All rows are made from the same 10 directions, up to rounding. Whole rows:
[[ 26 -14 -10   7   2 -13  17  16 -22   2  15 -13 -16  11  18]
 [ -4 -17   4 -49  43 -28   1   9 -16 -11   8 -12  51  -2   9]
 [ 12  -1   3  10  -9   3  26  40  22   9   9 -33  38 -23 -11]
 [ 29  21 -14 -13   8  11   4   4   9   9  12 -12   2  -8  40]
 [-14  23   9 -14   8   8  16 -14  -5  -3  14 -18 -19   3  -4]
 [-21   2  14 -26  -4  22  -3   0 -15  31  -4 -14  -5  38  -2]
 [ -9  37  29 -36  11 -18  11  13 -45  37   2 -36  23  -6 -10]
 [-18  28  11  -9 -15  25  -2  18  10  -3  20 -11  44   5  -6]
 [ 22  -5  -1 -25  20  12   4  -4  10  31 -24   6   3  -3  -1]
 [-24 -19   6  27 -38 -20   2  27  -3   8  19 -14  23 -25 -11]
 [  8  25  -2   6  -4  -9   0  -1 -18  -7  18  -3  -8  -7  17]
 [ 40  -6  -8 -39  31   8  11   5  -3  30  -9   1  12   2  18]
 [ 10   5   7  52 -18   1   5  30  22 -21 -29  -5  14   0 -44]
 [  3  10  11  13   2 -29  32  13  -4  26 -13 -61 -29 -24  -4]]

Rows cut short, each followed by the rest of it:
[-11 -11  -4  -9   4  13  -3 -22  -6 -11  10  15 -26] | [25  4]
[  4 -37  -7   9 -13  -1   1   1   6   5   9  33  10] | [-19 -14]
[ 17 -21  -1   2  10 -22   0  13 -13  -9  -3  19  27] | [-10 -15]
[-42   8  21  24 -56  26   6   3 -22   2  43  21   1] | [  7 -45]
[ 33  18   0   8 -16   4   0  -1 -28  43  -8  19 -23] | [-8  3]
[ 30 -30 -19 -33  26  11   4  -9 -24  -4  22  28  -8] | [35 29]
[ -7 -23 -10 -20   5   2 -21  -3  12  30 -23 -15  -7] | [17 39]
[ 20  -6 -13   7 -21   7 -20 -16 -25  27   4  42 -32] | [ 7 23]
[ -8   8  -9 -41  41  14  -6 -46  24 -18  -4  10 -21] | [ 2 21]
[ 28  18   2 -15  24  -8   1   4  -3  21 -30 -11   4] | [-7  7]
[ -3   2   1 -25  28 -19  -1  -3 -27 -31  19  -1  18] | [13 11]
[ 19  22   2   1   3   7   9 -13 -29  -2   9  19 -27] | [12 -8]
[-12  29  10   2 -12   1  -2   6  -1   5   6 -13  14] | [-14  -3]
[ 28 -15  -2   0  30 -20  31  -6   7   0 -14  -3 -17] | [-29 -22]
[-23 -13   5  -9   7   4  -4 -19 -10 -33  18  32   5] | [ 13 -25]
[  1 -17   3 -16  -1   9   7   9  -9  17   8   3  12] | [12 -5]
[ 11 -13 -12  41  -7 -25  10  -4  31   3 -25 -21 -41] | [-38   7]
[ -5  16   6 -12   7   9  -3  -7  -4  -8   3   6   8] | [ 7 -6]
[ 12  -9   0   2  -8  -5   6  16  -9  36 -12 -25 -13] | [ 6 13]
[ 19  34   8 -20  23  21  13  -7   1  14 -21 -11 -13] | [15 -9]
[ 31   1 -19 -25  -1  20  -1 -12  -5  39  19  13 -19] | [-4 49]
[ 17   5  -9 -34   5  35 -14   7  -3  33  -5  -6   3] | [45 43]
[ -7   5   8  -4   5  -8  -3 -25 -28  10 -11  11 -39] | [ 12 -10]
[ -6 -12  -2  -2  -7  -6  16 -17  -9   5  30  13 -20] | [-26  -5]
[ 13  13   1  -2 -13  41  10 -15  19  50 -21   2 -43] | [ 5 -5]
[-11  11  -7  23 -11   4  -8 -36   0 -34  15  37 -39] | [-6 -6]
[ 16  -5  -3  21  -5 -31   0  31 -25 -13   6 -14  17] | [ 3 11]
[ -6  26   7  16   4 -15 -10 -29 -17  -7 -26   6 -47] | [  3 -10]
[-11 -32  -3   1  16 -14  19 -15 -15 -42  26  12 -21] | [ 13 -17]
[-13  -3   1 -27  15  33 -12  -8  19 -16  -5  17  24] | [31 -7]
[16  1 -1 -5  1  5 19 12  4  7 17 -1 18] | [-20  -7]
[ 19  33   2   5  11  46   9 -23 -18 -31  -2  25 -51] | [ 70 -19]
[-18 -14  -4 -33  13  11  -2  -1   2   2  12 -26   0] | [33 33]
[ 41  24   6 -10  22   5  17   7 -23  -1  -4  15  10] | [  4 -22]
[ 25   2 -11 -45  31   7  -9  -4 -20   7   6   6  10] | [28 42]
[  9 -10  -2 -24   2  -2   2  32   4  21  15 -14  58] | [-17  17]
[-13  20  -4  27 -32  14  -4  -4  19 -14  23   7  -4] | [-19   3]
[ 13 -39  -3   4  17 -46  -1   7 -22  19 -33 -17 -21] | [2 9]
[ 20 -22 -12 -14   3 -15 -12   1 -22  17   8  25  11] | [-8 24]
[ -2 -31   3 -20   3 -31  41  32 -17  28  39 -55  17] | [-27  14]
[ -8 -26  -8  30 -38  -4  20  -2  -3  23  28 -11 -49] | [-16   9]
[ 13  48   9  21 -24  25   4  40  -2   6  -2 -35  17] | [29  3]
[ 14 -44 -20   5  -5   8  -3  23  21   1   3  -3  14] | [17 27]
[  1   6  -8  -3   5  -8  -8 -15  17  -1  -2   4  -2] | [-30  17]
[  4 -41 -20 -19 -13   9 -11  24  10  34  15 -16  22] | [13 55]
[-11   9  -1 -11 -23   5 -19  14 -29   4  38   7  30] | [13 29]
[-16 -10   2   9  -1 -11  11  10   5  -4  -1 -41 -15] | [10  6]
[  1 -23  -8  14 -29  -8 -12  25 -21  18  14  -6   5] | [16 29]
[-15  -6  12   6  -3   0  -8  20 -21 -32   6  10  35] | [ 36 -28]
[ 20  23  -3 -17  20 -25 -24  -3 -25   8 -20  -1   8] | [ 0 34]
[  7  36  -1   5   2  -8  -6   8   2  -4  -6 -30   1] | [-3 27]
[  6 -32 -14  -7  16 -14   0  -9  24  -4  -3  11   7] | [-30  10]
[ 22  34 -13  10 -10  19 -15   5  15  -9   7   9  12] | [-4 30]
[ 17  20   5  10  17  -2  11   6   1 -12 -25 -20 -13] | [ 16 -11]
[ -3   4   5   0   3  -6 -34 -37  -8  21 -48  44 -28] | [ -4 -14]
[  8 -15   3  32 -23  17  28  21  33   4   3   3  13] | [-27 -45]
[  1  16  12 -19   5  -4   1   2  -5  33 -13  -7  17] | [-22  -9]
[ -3 -54   2  -8   8 -45   1 -16 -29  28 -10  27 -13] | [-32 -19]
[-25 -77 -13   1  -6 -47 -15  -3  -5  17  -2  -3 -10] | [-17  25]
[ -6  43  31 -10 -10   2  -7  22 -39  22 -12  -3  41] | [ 12 -35]
[-18  12   5 -48  19  26  17  -4  50  15  15 -25  42] | [-37   2]
[ -8  31   5  21 -43  12   8  -2 -13   7  46  16  -3] | [-32  -9]
[ -2   0   3  17   0  -4  10  12   8 -27   5  -4  14] | [ -4 -21]
[ 22   1  15   2   8  -2  11   9 -56   1 -10  18 -14] | [ 47 -37]
[  3 -20  -6  -1  33 -14  25  -5  26 -10 -25 -47 -37] | [7 8]
[-14  14  10   7   3 -11  21  -5 -20 -27  25 -14 -15] | [  1 -17]
[ -1   1   4 -17   0   9  22  14  -8  23  14 -38  -7] | [15 12]
[-22 -12   0  -8  15 -29  -9 -20  -4  -6 -10 -12 -20] | [-7 13]
[ -4  43  16  -7  -2   1 -19   4   9  -1 -11  20  59] | [-38 -26]
[-33  16  23 -13   9 -10 -14  -4 -11   4 -29 -20   8] | [ 18 -19]
